The groups are shells around one centre, one inside the other: the same stretched ball of 5 dimensions in 9 sizes.
In the rows, zero is written as 128.
Some rows, each with its group after it:
[129  85 158 148  91 101 115  99  99  62 136 136 108 127 141 109] => j273
[167  99 151 156  76  73 139  80  60  86 166 122 142 105 139 107] => j273
[134 113 139 142 105 109 122 108 109  94 131 135 120 125 139 121] => j576
[160 113 142 145  95  86 136 106  95  96 168 132 152 109 119 112] => j576
[168 126 135 135 110  93 152  97  67 143 161 103 167 109 128 112] => j779
[ 98 193  91  75 211 197 128 151 173 218  68 130 153 175 128 154] => j502
[113 116 138 123 132 134 114 129 142 102 119 142 122 144 125 122] => j43
[127 140 132 101 146 139 135  85  95 145 105 133 160 166 144 127] => j43
[114 166 100 109 179 164 126 181 177 191 111 112 133 127 109 139] => j769
[114 156 109 113 163 154 120 167 177 155 116 135 133 134 109 137] => j576
[164  91 149 171  71  69 131 115  87  77 179 117 122  82 124 105] => j273
[ 99 143 105 136 161 160 103 221 221 146 119 121  85 104  98 137] => j846
[129 142 123 111 149 136 130 137 142 142 131 135 155 139 111 126] => j273
[158 152 124 108 138 117 153  87  79 164 138 122 189 141 130 124] => j502
[ 99 150 115 111 157 164 112 127 152 141  77 142 111 161 149 144] => j142
[153 110 139 147 106  97 136 124  97 119 160 106 135 100 121 110] => j43
[128  93 150 144 104 106 114 134 134  70 153 140 120 118 112 109] => j779
[103 143 108 138 148 154 107 180 182 144 101 121  82 115 129 141] => j558
[147 113 140 148  93  92 124 110 117  73 157 153 136 117 123 118] => j558
[122 153 113 107 167 154 133 143 134 185 107 105 141 137 126 132] => j769
[111 184  93  89 200 181 134 166 166 223  91 108 151 148 118 145] => j779
[103 130 120 133 145 150 108 166 169 132 105 122  90 124 128 133] => j576
[112 139 120 112 162 154 121 163 162 155 117 120 130 135 111 127] => j779
[139 164 114 101 155 140 144  98 101 175 110 127 172 154 139 136] => j769
[163 108 140 160  87  80 136 119  93  99 172 116 133  89 122 111] => j769
[122 135 133  98 155 145 132 109 115 148 112 128 159 161 127 123] => j558
[128 191  90  93 190 165 142 158 157 219 110 116 169 141 112 145] => j558
[142 173 101 108 169 145 147 147 127 212 125  97 164 123 117 135] => j142
[131 104 152 129 104 107 120  84 103  68 134 160 141 150 135 115] => j846
[142 160 117 105 148 131 141 108 118 154 128 142 178 148 123 132] => j779
[122 108 134 149 114 114 107 171 177  78 154 146 107 105  98 118] => j142
[ 97 199  88  68 221 204 132 153 170 237  63 119 158 178 128 154] => j558
[ 94 116 129 135 139 148  98 173 187 100 111 140  84 128 118 128] => j502
[140 129 127 137 124 118 132 127 109 141 132 108 127 113 133 123] => j576
[149 111 144 142  95  96 133  78  73  98 137 130 137 128 149 117] => j502
[115 172 106  85 189 172 137 131 135 206  89 115 161 163 130 140] => j502
[160 118 131 157  97  86 133 142 123 102 179 126 138  86 105 114] => j846
[112 177  93 107 182 170 126 175 177 198  99 117 131 133 118 147] => j43
[ 99 168 101  95 195 185 123 169 169 207  82 105 126 148 124 142] => j846
[ 98 118 128 133 141 148 101 172 181 109 112 133  88 126 119 128] => j769
[114  75 157 157  93 109 102 133 130  56 135 130  79 115 132 108] => j142
[153  92 150 164  78  82 129 100  76  84 155 113 114  98 142 108] => j846
[112 195  93  69 211 188 140 139 151 232  80 119 176 174 124 148] => j142
[138  77 162 156  79  86 115 109 106  45 160 142 115 114 124 103] => j273
[111 125 120 142 139 141 110 182 173 132 123 113  90 106 115 127] => j43

New rows, each followed by its group:
[103 162 105 106 176 174 122 145 148 190  75 109 115 149 145 144] => j558
[110 131 121 130 142 142 109 171 182 116 124 141 110 124 109 130] => j43
[166  82 154 177  65  62 130 124  93  65 192 117 121  74 115  99] => j502
[111 160 116  93 167 164 128 100 121 166  77 137 146 176 152 142] => j779
[130 110 144 139 103 111 120  90  98  86 121 142 119 138 151 122] => j846
[140 103 137 159 104 104 124 145 114 116 149  97 100  89 127 113] => j558
[122 145 116 120 153 147 128 143 133 168 109 107 125 129 132 132] => j576
[ 98 116 124 145 137 147  99 186 185 115 112 120  69 110 121 129] => j779
[141 101 139 161  99  96 120 157 137  90 166 119 108  86 108 111] => j43
[168 110 149 142  84  78 146  54  42  97 152 128 160 126 151 111] => j558
[133 170 108  97 167 149 142 122 125 186 113 125 172 150 125 137] => j43
[128 193  97  76 196 170 148 124 131 224  96 122 190 167 124 145] => j142
[103 143 118 108 164 159 112 166 185 135 112 145 129 146 107 133] => j558
[101 164 100 111 179 174 117 180 182 185  92 114 111 133 122 144] => j576
[104 129 117 144 135 142 100 185 196 106 119 141  84 113 114 134] => j779
[146 113 142 136 108 100 129 118 116  94 159 140 149 120 113 113] => j769
[125  94 148 152  98 107 110 126 128  68 139 138 100 117 130 114] => j576
[101 131 113 145 142 150 103 187 185 132 106 117  71 108 126 136] => j558
[107 142 117 112 166 161 121 158 154 169 101 108 118 137 124 131] => j502
[172  64 171 178  46  48 134  81  49  44 189 117 125  85 135  91] => j846
[160 112 144 137 102  87 138 112 103  95 176 137 166 113 106 108] => j142
[132  97 148 147  99 101 115 127 132  66 153 147 120 118 116 112] => j769
[151 159 118 108 143 126 150  88  84 171 122 122 178 145 140 131] => j502
[141 157 115 113 147 130 139 122 124 158 130 132 166 136 120 132] => j43
[112 143 129  97 154 155 127  84 103 147  80 136 143 178 157 134] => j558
[155 122 147 111 119 104 148  65  61 124 143 131 186 151 133 111] => j846
[120  86 148 164  91 102 100 156 162  45 153 148  85 102 112 113] => j558
[145  73 157 174  73  79 118 132 105  61 171 113  96  83 122 100] => j779
[154 114 146 124 115 101 143  94  78 123 154 118 167 129 123 108] => j779
[153 105 151 135  96  89 133  90  91  79 162 146 160 129 121 108] => j502
[144 136 127 122 135 118 135 134 129 135 151 130 162 123 106 120] => j779
[102 144 117 111 161 164 118 135 142 160  82 119 111 151 145 138] => j502
[162  65 174 162  59  61 132  70  49  47 175 124 134 108 137  92] => j779
[102 153 116 101 165 163 115 137 166 140  94 152 134 163 126 140] => j273
[112 143 127 100 155 150 121 116 144 127 105 156 151 168 126 132] => j846
[127 163 103 119 159 145 129 164 164 169 124 125 140 122 112 138] => j43
[ 87 157 107 106 176 178 104 172 201 147  84 148 109 155 121 146] => j502
[136 124 126 149 115 114 122 144 133 117 140 122 112 103 125 125] => j576
[127 138 115 141 135 133 123 157 142 150 122 107 106 106 129 131] => j502
[160 105 153 133  97  88 143  74  59 104 157 122 163 127 134 106] => j43
[151  96 145 163  86  84 124 137 118  78 174 125 118  88 113 108] => j576
[139 123 146 103 130 122 142  60  62 132 117 128 171 166 148 116] => j558
[144 176 105  97 168 143 150 123 118 199 123 118 185 143 120 135] => j846
[ 88 163  99 103 192 189 112 189 196 190  80 113 105 143 120 145] => j502
[137  93 145 160  94  96 115 150 138  72 164 130 107  94 109 109] => j43
[152 143 124 124 127 112 141 108 103 140 143 129 164 127 125 125] => j576
[118 135 129 119 133 136 119 108 130 111 106 153 131 154 140 133] => j502
[106 178  98  95 186 176 125 152 169 189  85 132 140 157 127 149] => j576
[159 125 129 147 111  98 142 127  93 143 158  97 138  93 125 116] => j846
[141  88 160 145  83  91 125  69  69  66 137 137 126 134 152 109] => j779
[143 101 142 159  92  92 120 140 130  77 166 133 117  95 112 112] => j576
[124 111 145 126 117 119 118 105 121  86 128 152 134 146 130 119] => j769
[119 181  96  92 192 174 139 148 140 227  90  99 151 147 130 143] => j558
